The rows of a group lie close to one hidden flat surface of 10 dimensions, which may be shifted away from zero. Surfaces can cross.
Some rows, each with its group after it:
[-23  -4 -29 -15   3  -5  -5 -28  27   5  12  15 -11 -44   5 -10  15  35
  14]	K347
[  3  -9  -4 -23  -5 -30   1 -26  10 -10  15 -29 -13  12 -35  -9 -20 -10
 -15]	K931
[-14 -32  -9  24   0 -15 -11 -31   5 -22   9  22 -29   5  -4 -14 -20 -13
   4]	K347
[ 34  28 -11 -34   9  17   4   7  25   5 -20 -41   7   5  -8  12   3   3
  -4]	K380
[-16  25  -7   8 -10  -2 -16  -9 -10 -50 -15  -6  -5  14 -33 -12 -35  -1
  -6]	K380
[ 24  -4 -11  14 -19  61   7   0   5  24  -4  10  -5 -22  10   9  40 -19
  -9]	K380
[-19  -7 -18   3 -16   0   6 -13  14  -7  25 -19 -13  19 -21  -2 -19 -36
 -19]	K931
[-20   7  14 -36   7  17  -3  29  10  -7  -1 -12  -2 -19 -36   6  23   1
 -30]	K370
[ 15 -32  -3  20  -6  14  25  -6  24  17  20  12   5 -10  29  26  -3 -51
 -20]	K347
[ -2  20   7  -4 -33  13  17 -15 -16  -2   6  29   1  23 -15  25  10  -2
  25]	K380
[ -8  28 -13  21 -18  20  19  10 -24  -2 -18 -13  23  32  21   8 -16 -22
  -7]	K931
[-35 -10  -5  25   4  18 -21  11   7 -44 -20  27 -16   2 -14  -7 -15  -5
   2]	K374
[-10   3   4 -18 -24 -11 -13  -3 -16  -2  44  24   7 -26   8 -38 -13  -7
  -5]	K347
[-10  10 -30 -13   4   7  -8 -31  18 -17 -13  14 -11 -28  15  -8   5  24
   9]	K931
[ 15 -17  -2  32 -29  16  19  -2  -7  27  10 -10  21  -4 -12   5   5 -21
 -12]	K374
[ 21   0   9  -6 -21  30  -1  23   4  11  -7 -12   7  22 -46  -1  12   1
  13]	K380
[-11 -26   0 -11 -16 -20  30 -23   2  11  -3  -9  10  40 -18  14 -14  -7
   8]	K374
[  1 -47   3   3  15 -22   5 -52   7  11  -8  18 -30 -13  -3  10  24  25
   9]	K347
[ 17   1  -8  39  -9   3 -23  -1  -9   3  27 -11 -19  -3  -8 -29  -8 -17
  -9]	K374
[-31 -26  -9  39   1   5   0  15  11  -2   2  17 -10  27   0  -1 -10  -8
  21]	K347
[ 10 -25  11  11 -18  -3  20  -7  -5   2  21   6  13   5  -1  16 -19 -48
 -24]	K380
[-13  30 -12  12  -9  38 -28  18  10 -23  -2   8 -16 -22 -38 -10  20  18
   9]	K370
[-24   3   3  21  40 -48   8 -26   1 -13 -20 -32 -23   5 -23  37   3  22
 -13]	K931
[  3 -13   0   5 -25 -22 -10 -12 -14 -13  10  -3  11  13 -17 -37 -40  -4
   5]	K931
[ 40 -10   5 -16 -15  10 -27  15  11 -10 -12  -5  24 -17 -20 -43 -23  10
   8]	K931
[-14  14  13 -44  18   1   7  14   5 -12 -35 -27   7   6 -32  21  13  27
 -15]	K370
[ 13  17 -23 -21  -7  39 -12  39  33  -5   9 -29  20 -18   6 -24 -19 -37
 -27]	K370
[  7  -3   6  29  30 -10 -21  10  13  -6  12  10 -14 -52  14   7  12   2
 -18]	K931
[  6 -16   0 -34  -7 -16 -13  -4   9   6  25  -6   2 -24  -8 -34  -6   6
  -9]	K370
[-15  10 -25  -6   1  26  -3  42  12  16 -15 -23  21  12  18 -21  -2   6
   6]	K370
[ 11 -19  -4   8   8  -6 -26   7  13   9  18 -18 -35  30 -21 -30  -2  -4
  16]	K374
[-18   0  -1  53  -5   5  -8  15 -24  -3 -19  32  17  -9  24 -12  -4  20
  21]	K931
[ -3  -7 -31  32  12  26 -19  12  30  -3   1   2 -26   2  17 -14  -2 -13
  10]	K347
[  4  -3   1 -11 -20   9  -7  23  -9  18  -6   1  33  -4  -3 -34  -1  29
  19]	K370
[-15  25  -9  -8  -9  35 -15  18  12 -37  -3  19   1 -22  -3  -6  -8 -15
 -11]	K931
[ 15 -25  21  14 -15 -24 -14   3  15  -2  54  38  -4 -22 -22  -9 -13  -4
  28]	K380
[-10  13  -3  13  -1  17  -7  36   0 -12   5   0  16 -11  16  -8 -18 -26
 -19]	K370
[-14 -27  14 -15  13  12   9  22  17 -11 -28   9  -5  38 -16  17  -2  -5
  10]	K374
[ 18  48 -19   6   9  12 -33   9   8 -37 -12 -11  -2 -24   6 -19 -21   7
  -2]	K370
[-24  24 -23  -2   0  12  11   0  11 -21 -21   9  21 -20  28  17 -15   2
  -3]	K374
[-25  -7  -5  36  -4  13  25   5   4 -17 -27  -6  11  16 -18  38 -12 -17
 -11]	K931
[-15  -6  29  10  12 -24   1  18 -28  -2  -6  15  21  -9  13   1  -3  16
  -2]	K370
[ 13  18  20   5  -7  -4  24 -22 -15 -26   5  36  11 -17  23  49 -12 -32
 -14]	K380
[-27 -18 -13  36 -26   0  16 -14 -12   7  -8   5  13   3 -24   3   4  17
   8]	K374
[ -8 -31 -13 -24  -2   1   7 -17  29  16 -21 -11   0  -1 -35  -5  18  43
  23]	K374
[ 31 -32   6 -21   3   9 -28  -4  18   6  -9 -10 -23   0 -40 -39  14  22
  13]	K347
[ 20  -4  24 -19 -22  -5   7 -27 -36   8  -3   0  -2  16 -28  -1  11   0
  -9]	K380
[ -7   2 -21  -5  17   6  -7  33  35  20   4  -9   0   0  13  -6   6  19
  28]	K347
[-28  -5 -36   2  -2  -9   7 -38  24 -24  -9 -12 -18   7 -15   3 -22   3
  -1]	K931
[-39 -32 -31  32   4 -10  -4 -22  26  -1  14  19 -21 -17  10  -7  -6   9
  12]	K380
[ 18  25  11  -9  -8  -8  -3 -18 -44  -3  11   2 -11  18  27 -12  -6 -26
 -21]	K347
[ -8  33  -9 -13  17  -9   2 -10  -6 -20 -25 -12  -6  22  13   9 -11   7
   2]	K347
[  3  24 -35  25 -38  25  -6 -19  -2 -13  10   5  -6  14  -2 -21 -23 -16
  15]	K370
[  3 -14  10  13 -10 -15 -19 -16 -22  -9  30  21 -19   0   9 -31 -16 -22
  -8]	K347
[ 26  17  21   5 -23   5 -15 -23 -16 -33  19  45 -11 -27 -17   2  -1 -10
   1]	K380
[ 38 -15  20 -15 -13 -23  -8  -7 -23   7  28 -33   0  12 -22 -33 -18 -31
 -34]	K380
[ 22 -27  -3  29 -31  24  -4  -4 -11  39  35   0 -11 -10  -7 -29  23 -27
 -14]	K374
[ -1 -71  12   7  -7 -12   4  -2  23  17  18  19  -7   8 -24  -7  -3  -6
  18]	K347
[ 32  20  14 -43   5  25   1  -8 -12 -20 -35  -8   9 -24   3   9  13  -5
 -39]	K374
[-20 -15  -6  11 -11  -3  12 -13  10 -12  28   1 -12   0  -8  14 -15 -41
 -23]	K931
[ 16  57 -18  20  -3   4   6   9 -14  -2 -10 -47  17  19   5   9 -19 -10
 -12]	K374
[  9 -26  11 -12 -17 -38  25 -30   8  -5  37   9  10   9  -4  17 -37 -35
  -7]	K380
[-39  23 -16 -50   9  -2   6  -3   8 -10 -17 -37 -12  22 -20   2   6  15
 -13]	K370
[-22  -6 -43 -13 -35  21   8 -45  12 -12 -10  -8  -2  -1 -26 -19  -9   4
  -3]	K374
[  8  -2  14 -47 -23  26  25  31  -6  23 -27 -26  42  18 -29   4  13   8
  -6]	K370

New rows, each followed by its group:
[-18   4  15   3  -3  14   7   2 -27 -16 -33  11   1  12 -11  12   9   6
  -7]	K374
[-27   5   4  -8  26  -3  10  34   1   0  -8 -20  12   8  23  18  -2 -18
 -26]	K370
[  0 -16  10   5 -25  19  26  11   2  32  11  16  10  23 -14  24  22  -4
  28]	K380
[ -5  24  26   5  13 -29  16  -1 -25 -34 -15 -17  11  15 -13  34 -28 -21
 -35]	K931
[ 18 -11 -13   4 -28  20  13  -1 -16  32 -20   0  30  17  17 -24   4  15
  27]	K931
[ -6  15  -2 -26 -10 -25  32 -55 -26  11   8   5  -4  18  26  22   4  -5
  -4]	K380
[  9  -9  14 -17  -3   6  -5  18   2  18  18  -8  -3  -7 -22  -7  18  -2
  -7]	K931
[-10  39   8  15  17   5  -5  11 -18  -9 -23  15   0  -9  13  20  21  34
  15]	K380
[-26 -55  -4  41  11 -26   9 -32  15 -10   1  27 -27  14   4  17 -14  -9
  12]	K347
[-30  14 -15 -31   6  -7 -14 -14  20 -18  21 -19 -35   1 -35  -9   3   3
  -9]	K931
[ 49  71  -2 -10 -18  15  -3  11  -9   0  50   7   6  -3  41   8 -12 -49
  -4]	K380
[ 38  -9   7  -1   6 -19  10  -4  13  18 -12 -42  17   5 -33  12   1  23
   4]	K374
[-18  42  -7  25  18 -17   5  -5 -21 -16  14 -17 -12   5  26  19 -15 -27
 -29]	K931
[ 15 -23   4  21   7   6   5  18  13  12  13   1  -3  16  25   8  -9 -38
  -3]	K347
[ 16  51 -11   9  12  17 -30  16 -24  -4  -7 -26 -14 -10  15 -29   9   0
 -23]	K380
[-31  -6  -5 -16  15   1   2  30  10  13 -10 -19  10   6   5  -6   6  13
  -3]	K370
[-11   0   6 -42 -11  -2  -5 -10   3 -13  20  10 -11  -8 -22 -13   3  -4
  -9]	K931
[  2   7   4  -6 -23   8  26   9  23  -5  16  11  21  22 -15  35 -19 -19
  25]	K380
[ 15 -20 -11 -17  -8  -6  -9 -40  -5  15  12  -7 -33  21   1 -29   7  -3
   5]	K347
[ 25  23 -10   6  -6  13 -26  -4 -15  -5   5 -29 -27  15 -13 -34  -2 -18
 -16]	K374
[ 12 -48 -15  15  13   1   0 -15  42   7   0  -3 -29  12  -1   4  -6 -14
  11]	K347
[ -9 -17   4  60 -10 -15   0  -5 -10 -22 -10  -3  11  -2 -46   8 -24   5
  -3]	K374
[-20  -6 -16  18  -2  19   0  12   7  18  -1  -1  -9  11   0  -2  18   7
  17]	K370
[-14  -3 -13 -10  -7  26  -8  -8  12  -6   2  33  -8 -30  10  -9  16  12
  13]	K931
[ 13  34 -22  14 -29  42 -25   2   1  -2  34  18 -22 -10   0 -27   9 -15
  16]	K380
[ 27  -8  13  11 -21  20  11 -12 -34  26  18  11  -5  11  23  -5  16 -43
 -23]	K347
[  9  -6  -8  -1 -39  36  16 -17   1  27  31   1 -15  12 -28   6  29 -29
  -1]	K370
[-26   4 -16  14   1  -1  15 -29   5 -45 -29  -2   3   0  -1  22 -31 -22
 -26]	K380
[ 25  -7  12 -20 -23 -15  12  12  24  13  45   1  13  21 -22   5 -20 -17
  28]	K380
[ 49  38  16   4  12  10 -23   5  -5 -18 -23  -4   5 -25  -9   8   7  20
   1]	K370
[  9  21   6  19  22   3 -24  16   2 -29 -25  -6   3 -31 -11   3  -5  16
 -11]	K374
[ 15  -6  32  20  -1 -11   0 -12 -31   1  20  37   2 -30  15  15  12 -16
 -16]	K380
[ -3   4   3 -27  19 -40  -2 -30   0 -15  22 -13 -23 -10   8   5 -11 -15
 -32]	K370
[ 19   6  -1  40  10  -4 -32  12  -8  14  14 -12 -16 -21  -8 -26  14  21
   5]	K374
[ -2   8   1 -32 -13   1 -17 -11  10 -43  16  17  -6 -23 -15 -18 -25 -18
 -17]	K931
[ 24  10   3 -17  -7 -11 -13 -19 -15  18   6   0  -3  -8  -7 -24  17  36
  20]	K370
[ -6  22 -12  12  -2  -8  -7  10  -5 -29 -12  -3  23   1  25 -13 -47  -9
  -5]	K370
[ -3 -11  15 -28 -18 -22   3   3 -19  15  31   8   9  20  -3 -24 -10  -4
   9]	K347
[  9   8   5  15  10  17  24  34  10  21 -22  -9  40 -11  16  37  12  11
   2]	K374
[  3 -35  -1  12 -23  17  16 -15 -11  11  -3 -14   3  11 -18  -6   2 -33
 -31]	K380
[-55 -16  -8  33 -14  -8  10 -26 -24 -35 -22  12  -5  24 -27   4 -24  -5
  -8]	K380
[  8 -29  -5  -2 -10  -5  -6  -6  16   8  25  -5  -6 -10 -16 -16  -5 -13
  -7]	K931
[ 43  57  11  -5 -13  27  -9  28 -14   7  22 -10   8   8  13   0   0 -28
  -3]	K380
[ 24  32  12   9 -23  29  15  13 -18  28  29  26   6   2  26  22  25 -22
  13]	K380
[ -6  20 -21  -9  13  18 -14   3  28 -17  -5 -11 -16 -22  -6   4   8   3
  -9]	K931
[ 23  17   6  -4  -5  13  -1  -8 -37   8 -13 -24  -2   3   2 -11  14 -17
 -35]	K380
[ 12 -20   4  -6 -12  14 -15 -20   4 -10 -12   5 -15 -15 -49 -17  16  18
   5]	K380
[-30  42 -22 -29   0   6  -4 -24  10 -52  -2   1 -20  -8  -3   8 -21 -15
 -21]	K931
[ -2  37 -26  28   9  40 -11  26  11   8 -23 -13 -10  10  10   2  20  17
  21]	K370
[ -1   5 -27   5  14  20   2  12  27  19 -20 -26  -5  18   5   2  17  16
  16]	K370
[-11 -16   2  -1 -25 -11  30 -15 -17   3   3   1  21  32  10  10 -25 -29
  -6]	K370
[ -1   6 -30  25   0 -10   3  -7  21  15 -11 -24  21 -28 -16   1   1  42
  20]	K374
[-22 -43  18  42  -4 -26  17 -14 -11   1  25  26   0 -10  -3  20  -6 -21
 -13]	K931
[ 41  17  -8   4  -5   9 -11  -9  -6  12  -7 -40   1  -8 -23 -12  12  11
 -16]	K374
[ 21   9  12 -25 -21 -21   5 -12 -25  -1  15 -22  15  21  -7 -19 -27 -21
 -15]	K931
[ 16 -27  12  15  10   9  12 -31 -16  21 -34   5 -25  14  -4  22  46  15
   3]	K347
[  0  -6 -31   7  -3   2  15 -14  12  27   1 -21  -4  36  30  -1  -9 -13
  11]	K370
[-20  29 -22 -30  23  15  -3  35  12  15 -18 -40   6  15  19 -12  11  17
  -3]	K370
[  2  26   6  -7  18  -1  -3  21  -1  14  14 -30 -15   0  -7  13  24  -6
 -22]	K931
[ -6 -37  21   1 -22  -6  14 -14   2   1  -1  23   3   9 -48  15   8  14
  20]	K380
[ -8  34 -11   5  16  14 -10 -23 -13 -38 -44   3 -12 -22   5  11  12  22
 -17]	K380
[-17  43  25  -3  -7  -3   1  29 -37 -34  -2 -10  17  29 -19   7 -24 -24
 -25]	K931
[-18 -10   3  28  -5  -8   1 -36 -36 -19 -10  14 -12 -14   8  -3  -3 -18
 -38]	K380
[ -4  27 -19  33  24  22 -42  36  13 -20  10   6 -20 -23  28 -24  -9  -7
   1]	K374
[ -9  28 -11 -37  13 -13   4 -11   8  -8 -15  -9   6 -13   9   8   1  31
   8]	K347
[  2  10  21   0   7  18 -10  13 -34   4  -4  22  -9  -9  29  -5  28  -6
 -14]	K374
[-66   4 -23  28   1  23   0   1  17 -31   3  33 -26 -19  -3  22   9  -5
  -2]	K931
[  8  31   8   9  -4  -3  -6 -10 -41   2  -2  -9  -3   4  10  -5  10  -2
 -16]	K374
[ 18 -19 -16   5  -8   3 -32 -15  13   7  31 -14 -40   5 -20 -48  -2 -13
  -1]	K374
[-15 -26   1 -12  23  -7 -10  15  31 -12  -8  14 -16   5   1  -3  -4  12
  19]	K374
[-24  23 -19  -6   2  53 -11  22   3 -17  -9  32  -9 -19  48 -10  13 -22
 -12]	K374
[-22 -15   6  42  10 -17  12  22  13 -20   0  16  22  -2   5  31 -33 -11
   6]	K374
[ -7 -15 -37  14   4  18  -8 -21  12  16   4 -17 -21 -20  25 -24  12 -15
 -24]	K380
[ 11 -21   7   0 -13  -6  18  -5 -16  21  18  -4  -4  51  19  -1 -14 -43
  -5]	K347
[-38  22 -15  29 -11  32  -2  23  -5  -5  29  12 -15   2   4   5   7 -38
 -16]	K370
